The groups are shells around one centre, one inside the other: the same stretched ball of 6 dimensions in 6 sizes.
In the rows, zero is written as 128.
Known rows, each followed by its group:
[165 122  85  85 161 106 152 113 136 173 154 117 115 135 135 127  88 166
 111 101 120 159  86 134 103] -> vig
[164 127  75  77 172  86 147  98 125 178 139 117 124 148 131 122  77 159
 114  95 123 162  80 146 106] -> mazo
[144 119  94  71 181  95 160 108 114 177 146 115 129 132 138 124  95 170
 121 113 128 171  79 140  92] -> kufus
[174 127  76  87 157 100 139 111 140 175 139 126 110 146 137 137  76 148
  99  88 121 153  91 138 118] -> kufus
[163 129  89  88 170 112 159 108 145 172 173 110 115 117 139 122  98 170
 111 121 119 155  87 127 105] -> mazo
[185 130  64  89 146  91 131 110 146 178 142 126 115 143 140 129  69 146
 114  81 113 152  95 138 120] -> puzar
[159 118  85  84 175 103 154 109 120 175 153 119 120 131 150 117  95 170
 125  99 126 159  76 135  99] -> vav
[180 128  71  92 150 100 137 113 148 176 156 122 114 129 146 125  81 155
 120  91 113 151  93 131 115] -> vav
[191 133  55  96 153  89 126 103 145 178 149 128 115 134 156 117  73 145
 127  78 113 144  88 135 125] -> Bep
[163 122  76  83 177  92 147 101 118 178 149 121 124 133 153 112  89 165
 132  94 125 158  74 139 103] -> vav
[171 132  78  87 160 102 147 107 148 174 160 115 115 127 137 127  85 158
 110 108 116 154  92 132 112] -> Bep
[174 125  68  87 155  89 135 113 132 180 151 126 126 123 160 116  84 156
 143  88 114 157  89 133 109] -> vig
[181 125  67  90 148  95 129 117 138 177 136 134 112 141 152 134  74 142
 116  76 118 151  94 135 121] -> puzar
[172 136  72  88 172  96 141  99 141 175 151 122 114 129 149 126  82 149
 109 102 122 148  87 134 123] -> Bep
[178 140  64  88 168  88 135  96 144 178 147 123 117 131 148 125  75 143
 112  97 119 148  90 137 128] -> mazo
[158 129  89  80 177 105 162  99 137 172 160 107 117 136 123 124  90 170
 100 118 123 160  81 138 102] -> mazo
[181 128  58  87 155  80 125 108 131 182 136 133 123 135 161 120  73 143
 137  75 116 152  89 138 120] -> vig
[160 115  75  78 174  85 147 105 107 180 143 121 133 138 153 107  88 170
 147  86 124 165  71 143  93] -> puzar
[183 131  66  95 169 100 143  95 141 174 159 116 111 139 143 111  81 162
 114  90 118 143  77 137 116] -> vav
[172 132  73  86 170  95 139 102 134 176 139 127 112 142 145 133  78 145
 102  92 126 150  86 139 123] -> vav
[166 129  85  87 168 109 150 110 141 172 151 121 108 136 137 137  86 155
  93 105 125 153  89 133 116] -> puzar
[165 121  81  82 154  98 145 118 133 177 150 121 122 130 143 126  86 162
 126  97 117 163  91 134 101] -> vig
[169 122  84  92 174 114 158 103 135 170 164 113 109 138 137 116  93 175
 107 101 123 150  74 134 103] -> kufus
[178 120  61  87 152  82 129 112 124 182 143 130 129 131 164 110  79 155
 154  73 114 157  84 138 107] -> vav
[167 122  78  82 165  96 144 108 127 176 135 124 116 151 136 131  78 155
 107  87 125 158  83 142 109] -> vig
[161 117  87  84 171 107 155 110 124 173 153 117 117 138 140 121  93 172
 117  98 124 159  77 136  98] -> vig
[170 123  65  81 161  79 133 109 120 183 140 128 132 130 162 113  81 154
 150  82 118 161  84 139 106] -> mazo
[157 125  82  78 186  94 153  96 116 176 140 119 121 145 140 122  86 162
 111  99 131 159  72 144 106] -> puzar
[150 120  91  71 167  92 156 112 123 178 148 113 131 132 131 126  89 169
 124 111 121 174  87 140  91] -> puzar
[170 132  72  89 179  97 147  95 133 176 161 116 119 125 152 111  89 162
 124 103 122 149  77 135 113] -> kufus
[169 127  65  79 168  78 133 102 119 182 129 129 127 144 153 122  74 147
 130  80 123 158  82 145 114] -> vav
[153 125  90  80 171 102 155 113 130 176 161 116 125 115 148 123  98 167
 126 117 121 164  87 130  99] -> kufus
[166 132  76  82 178  93 149  95 132 176 147 116 118 142 135 123  81 157
 106 101 125 155  79 142 113] -> vig
[171 125  75  88 169  99 151 100 133 175 163 112 120 133 140 108  88 172
 126  99 118 154  76 137 102] -> Bep
[155 114  86  79 170  97 155 112 114 178 153 117 129 130 147 112  95 177
 140  99 122 167  76 138  88] -> Bep
[169 129  80  88 179 107 157  94 137 171 161 109 111 142 129 116  87 170
 100 106 124 150  74 138 108] -> mazo
[174 129  71  90 165  97 144 104 138 177 163 117 121 122 152 111  89 163
 133  99 116 152  83 132 109] -> vig
[191 129  52  93 155  83 121 103 134 180 134 134 115 146 159 120  67 140
 127  64 117 144  85 140 127] -> vav
[165 116  85  88 169 110 155 111 125 172 157 118 115 138 143 117  94 174
 120  94 123 156  75 135  97] -> mazo
[152 121  92  75 175 100 158 108 122 174 144 115 121 143 129 130  88 167
 106 106 127 166  80 141  98] -> Bep
[165 111  77  86 169  98 147 110 111 177 147 123 123 140 155 109  91 172
 139  80 124 159  70 139  94] -> puzar
[194 139  50  96 155  85 122  98 148 179 140 130 111 142 153 123  65 135
 115  74 115 140  90 138 135] -> kufus
[179 137  59  84 165  79 131  95 137 181 141 123 123 138 146 119  70 144
 123  88 117 152  87 142 123] -> puzar
[183 133  57  86 161  80 126  99 133 179 125 132 115 156 145 129  63 136
 110  72 122 149  86 146 129] -> kufus
[151 120  91  76 180 100 159 106 119 175 145 116 122 140 135 126  91 168
 110 107 129 165  78 141  98] -> Bep
[170 122  82  91 167 111 151 109 135 171 153 120 108 140 140 126  88 164
 104  94 123 151  80 134 109] -> kufus
[160 124  86  86 182 107 157 103 126 173 157 116 115 133 144 120  95 168
 111 106 128 155  75 135 105] -> mazo
[159 118  80  76 174  89 150 103 113 178 139 118 127 148 137 117  83 167
 125  91 125 165  74 146  97] -> Bep

New rows, each followed by its group:
[163 130  75  79 166  87 137 110 130 180 138 129 123 128 154 133  81 144
 120  98 123 159  92 136 117] -> puzar
[183 134  60  91 166  89 130  98 137 177 137 131 112 144 153 126  72 140
 110  80 123 144  84 139 130] -> mazo
[187 136  55  89 151  81 122 103 143 181 134 131 117 142 150 128  64 135
 119  76 115 148  94 140 130] -> mazo
[172 131  77  90 156 103 142 114 147 175 159 122 115 120 149 129  87 154
 116 103 116 153  95 128 115] -> mazo
[173 119  79  93 167 110 152 106 133 172 162 116 112 137 143 112  91 173
 119  92 120 151  75 134 102] -> mazo
[182 131  60  92 168  89 130  99 132 177 138 131 113 142 158 122  75 143
 117  77 123 144  81 139 127] -> kufus
[160 115  87  81 166 103 156 112 122 175 153 115 123 138 137 117  92 176
 126  97 121 164  78 138  91] -> vig
[182 137  59  86 159  80 130  98 141 180 141 124 121 139 145 122  69 143
 121  86 115 151  90 141 124] -> kufus
[161 131  80  78 177  92 148  99 129 176 136 120 117 147 131 134  78 151
  97 102 128 159  84 143 115] -> mazo
[160 123  80  74 164  87 147 107 124 178 134 119 126 149 129 129  77 158
 114  94 122 167  85 146 102] -> kufus
[159 116  79  80 170  91 149 109 114 179 152 119 131 128 155 108  93 172
 147  94 121 165  75 138  92] -> mazo
[160 135  82  78 179  95 153  95 137 175 146 113 117 142 125 132  80 155
  93 113 126 158  85 142 114] -> puzar
[168 114  78  85 157  98 147 114 124 177 152 119 124 137 144 113  88 172
 137  86 117 162  80 137  93] -> Bep
[161 119  89  84 176 109 160 104 126 171 151 113 112 150 127 124  89 173
 100  99 127 157  73 141  99] -> puzar
[163 124  78  80 155  89 140 118 131 180 147 125 129 121 153 127  86 155
 136  99 116 165  95 133 105] -> mazo
[182 127  62  93 162  91 136 102 133 178 154 123 120 133 156 108  81 159
 136  81 116 148  79 136 113] -> vig
[175 137  70  87 169  93 145  95 145 176 158 114 118 131 138 118  80 156
 112 105 117 151  86 137 117] -> mazo
[157 126  82  77 175  91 147 106 122 178 139 123 123 135 146 129  86 154
 116 102 127 162  84 139 109] -> vav
[191 133  56  99 158  94 131  99 146 176 157 123 113 133 155 111  77 152
 126  81 113 140  83 134 123] -> mazo
[165 131  75  80 177  90 145  97 127 177 138 121 119 145 138 127  78 152
 106  97 127 156  80 143 115] -> Bep
[157 123  83  74 170  89 154 103 123 178 146 112 129 142 128 119  83 168
 121 103 121 168  81 144  95] -> puzar
[190 136  58  98 153  95 128 105 151 177 156 127 112 127 158 119  77 145
 123  85 112 142  92 131 128] -> mazo
[165 118  78  79 153  90 142 117 126 180 142 122 127 136 143 123  83 162
 134  89 117 166  88 139  98] -> vig
[158 119  88  83 170 105 154 113 126 174 154 118 119 130 145 123  95 169
 120 103 124 161  81 134  99] -> vig
[160 121  84  78 156  95 148 118 131 178 152 118 127 125 142 125  89 164
 130 103 116 167  92 134  97] -> vav
[158 128  84  83 177 100 156 102 131 176 165 112 124 118 147 114  97 170
 127 116 121 159  81 133 101] -> mazo
[188 122  54  95 156  87 125 106 126 180 142 133 119 140 167 108  76 152
 144  62 116 146  78 138 116] -> puzar
[174 127  68  83 148  85 132 115 136 182 146 126 128 126 153 123  79 151
 139  89 112 161  96 135 109] -> mazo
[149 128  94  76 179 104 163 105 132 174 160 109 122 123 132 126  96 170
 109 126 125 165  85 134  99] -> mazo
[176 118  68  85 145  87 129 121 127 181 134 133 124 139 156 126  76 150
 138  73 115 160  92 138 109] -> vav
[166 124  76  83 176  95 151  97 124 176 150 114 121 143 137 112  85 168
 120  95 123 157  73 142 102] -> vig
[160 112  83  79 160  95 148 118 117 178 146 121 128 134 148 118  90 170
 139  90 120 167  81 138  91] -> vig
[155 116  91  82 178 107 161 108 119 173 159 113 121 132 142 114  99 179
 124 105 125 162  73 136  91] -> vav
[179 135  67  92 164  96 140  99 146 176 161 118 116 126 148 116  82 156
 120  99 115 147  86 133 118] -> vig
[167 130  80  88 173 103 154 100 139 174 168 111 118 124 141 114  92 170
 119 111 119 154  81 133 106] -> vig
[180 124  64  88 148  87 133 111 136 180 151 123 126 130 152 113  79 158
 143  83 110 157  89 136 107] -> mazo
[169 117  81  89 163 107 155 109 132 173 166 112 119 131 141 108  94 180
 130  97 116 157  77 134  93] -> kufus
[161 122  88  85 178 110 158 104 127 171 153 116 111 142 135 125  92 169
 101 103 128 155  75 137 104] -> mazo
[166 117  82  84 167 103 149 110 123 174 139 123 113 152 137 128  83 163
 107  86 126 157  78 141 104] -> kufus
[171 132  78  86 155  99 142 113 148 176 153 120 116 127 140 133  82 151
 110 105 116 156  97 131 115] -> mazo
[177 134  69  92 166  98 137 105 142 176 152 126 112 126 156 126  83 147
 114  96 120 146  89 131 125] -> mazo
[162 129  79  77 171  89 147 102 128 177 139 119 122 144 133 129  79 154
 108 100 124 161  85 143 110] -> vig
[161 120  78  80 176  92 153  99 117 177 149 114 127 141 140 109  87 172
 130  94 123 162  71 143  95] -> vav
[172 128  73  85 152  92 137 115 141 179 149 125 122 125 150 128  82 151
 127  96 114 158  96 132 113] -> Bep
[161 124  85  80 167 100 146 113 128 175 138 126 116 141 141 138  84 153
 104  97 126 160  88 137 111] -> kufus
[168 124  83  88 163 107 148 112 137 173 154 120 113 132 143 128  89 161
 111 100 121 155  87 132 109] -> vig
[171 132  69  81 163  85 134 106 134 180 136 127 121 137 147 131  75 142
 116  92 121 156  91 139 120] -> vig
[171 118  74  86 161  97 139 112 123 176 136 129 116 148 149 126  80 155
 118  78 124 155  81 140 109] -> vav
[151 113  88  72 167  91 151 116 110 179 139 122 131 137 144 123  90 168
 134  96 125 173  81 141  90] -> vav
[175 122  73  91 159 100 145 109 135 176 163 118 120 126 150 110  89 169
 135  93 114 154  82 132 103] -> vig
[168 121  76  88 165  98 146 110 127 177 159 120 123 124 156 111  93 168
 139  94 118 157  80 133 101] -> vig
[181 131  72  98 166 110 143 103 146 171 158 122 103 136 147 124  84 156
 102  92 121 141  83 131 122] -> puzar
